The rows are grouped in 2 different ways at once. Each group adds its own fixed numbers to the row, and there is some noise. The rows also spread widely along 4 directions, which tell nothing about the answers.
Known rows, each followed by its group in each grouping:
[ -3  -4  -6  28  -7  -5  14 -15  -7  -4  13  27  -8  -8   4   9 -11]
Z_697 Z_707
[ 22  -7  -2  -9  17 -29  -4 -12 -27   5   1  -9  16   9 -20  29  -4]
Z_796 Z_169
[-18   4  -2  16 -20 -28   7  -9  -8   3  -8  23 -17  20  22  26   9]
Z_642 Z_169
[  0  -9   0  39 -17  -2   5 -35 -27  -5   2  43  33   5  -1  12   7]
Z_405 Z_707
[ 11   8  -8  -8  24 -38 -16 -16 -61  -1  -8  -3  32  17 -26  56  25]
Z_642 Z_845
[ -4   0   2  12  -7 -25  -5 -25 -26   6  -6  27  -9   5   7  13  -9]
Z_796 Z_402
[  9 -20  -4   0   6 -35  -9 -24 -21 -12  -4  18 -26  -2 -11  16 -24]
Z_935 Z_402
[ 26 -31   3  73 -15  11  35  14 -14  16  64 -23  26 -17 -34 -15 -33]
Z_935 Z_845
[ 44 -22 -19  18  26  -9  18  12 -37   5  28 -36  16   4 -47   9 -39]
Z_793 Z_845
[ 14   1 -26  -1  10 -34   5 -15 -34 -15  -9   2  -9   1 -22  11 -21]
Z_793 Z_707
[ 22 -45 -10  23  -3  14  15 -18 -37  -4  24  -2  34   5 -19 -12 -34]
Z_405 Z_402
[  3 -20  12 -22 -17 -15 -17 -44 -18  -7 -28  48   3  11   1  41  41]
Z_697 Z_169
[  1 -21   1   2 -37  -2   5 -47 -38 -12 -23  50 -12   7  -4  -5   4]
Z_642 Z_402
[ 25 -39 -11 -16  18  -9 -11 -16 -39 -11   7  -4  44   9 -27  26 -13]
Z_405 Z_169
[  8  -2 -21  30  21 -33  15  12 -18   0  33 -17  17  -1 -24  25 -25]
Z_697 Z_707
[-11   0 -14  48  -6 -24  25   9 -16   9  22  -1  -7  13   6   5 -25]
Z_642 Z_402
[  1  -1 -18  26  10 -15   1 -13 -37  -5  14   5  36   1 -19  24 -14]
Z_405 Z_707

New rows, each followed by its group in each grouping:
[ -6   9 -14  54  29 -28  22  18  -5   4  37 -10   5  -1  -9  28 -25]
Z_697 Z_707
[ 15 -33   9  18 -18  10 -13 -56 -46   1 -17  41  32  21 -11  15  17]
Z_405 Z_402
[ 11 -14  -6  -5  11 -33 -11  -6 -48 -13   2 -10  41  16 -13  50  21]
Z_642 Z_169
[ -1 -11  -3  22  -1  -5  -5 -37 -37 -13   1  15  50   8 -15  27   9]
Z_405 Z_707
[  8 -10 -17 -15 -10 -12 -12 -52 -41 -20 -17  42   9   0 -18   5  -5]
Z_405 Z_707
[  7  -5   1 -41  -1 -36 -13 -39 -25 -14 -20  22 -18  -4 -10  15  -3]
Z_796 Z_169
[ 12  -4 -18 -12  14 -39  -2 -16 -54 -28  -2   4  37  10 -32  24  -4]
Z_642 Z_707
[ 21 -21  -6 -16  12 -35 -24 -22 -27 -10   2   1  13   9 -15  41   4]
Z_935 Z_169
[  1  -8 -13  24  36 -32  16  31  12  15  32 -20 -15   4  -7  23 -25]
Z_697 Z_169
[ 12  -8 -40  15  35 -25  16  13 -22   2  26 -10 -15   0 -19  -4 -70]
Z_405 Z_402
[ -2 -19  17  18 -46   8  20 -27   9  10  18  29 -21 -12  13 -18  -7]
Z_796 Z_169
[ 15 -25   1 -32  -3 -36 -24 -31 -29 -20 -14  25   4   5 -16  37  17]
Z_935 Z_169
[ 13 -20  -5 -15 -17 -11  -4 -50 -25 -16 -12  53   8   0 -18   5   4]
Z_697 Z_707
[ 19 -31   5  31 -18  23  32  -3  -1   6  34  16  -6 -19 -26 -23 -25]
Z_697 Z_845
[ 13 -36 -27  -7  13  -4   9   1 -14 -11  25  -8   0  -7 -25  -7 -46]
Z_405 Z_169
[ 26 -43 -10  -6 -27  -6   9 -21  -8 -17  10  14 -20 -16 -21 -14 -25]
Z_935 Z_169
[ 21 -28   1   6 -31   0   7 -49 -53 -20  -2  29  58  -2 -24  12  18]
Z_642 Z_707
[ 18  -9 -20  19   9 -12   0 -23 -36 -14   6  13  36   0 -22  12 -13]
Z_405 Z_707
[ 43 -33 -19   6  20 -14  13  -3 -48  -2  16 -27  20  12 -37  13 -38]
Z_793 Z_402
[ 19  -9 -11  -3  -5 -25   2 -37 -45 -16 -11  16   6   5 -26  21  -4]
Z_793 Z_707
[ 12 -27   8  -6 -26   2  16 -52 -21 -22  -6  45  -4 -23 -16 -33 -18]
Z_796 Z_707
[ -3  -5   5  30 -17  -7  -2 -15  -7  11   4  17  21   7  13  31  10]
Z_405 Z_169
[ 12 -10   2   2  -3 -12 -23 -38 -46   4  -2  32  31   5 -19  24  17]
Z_405 Z_845
[ 14 -15 -13   7   7  -4  -2 -22 -21  -1   5  15  -6  -1  -7   2 -31]
Z_405 Z_402
[ 19 -18 -20  -8  -5 -25   3   4   0 -15  15   4 -30 -14 -14  -6 -37]
Z_935 Z_169
[ 27 -34  -2 -10   1  -3   9 -19 -26  -4  19  -6  20 -11 -28   7 -22]
Z_796 Z_169
[ 11   0 -27 -23  16 -22 -14 -39 -40 -26  -9  26   4  -4 -25   9 -34]
Z_405 Z_707
[ 14 -21 -14  12   4 -15  18   9 -25  -8  30 -21  19   2 -17   8 -26]
Z_642 Z_169
[ 26  -8 -30  11  34 -25  -1  20 -19  -4  46 -31  10  -9 -40   7 -36]
Z_935 Z_845
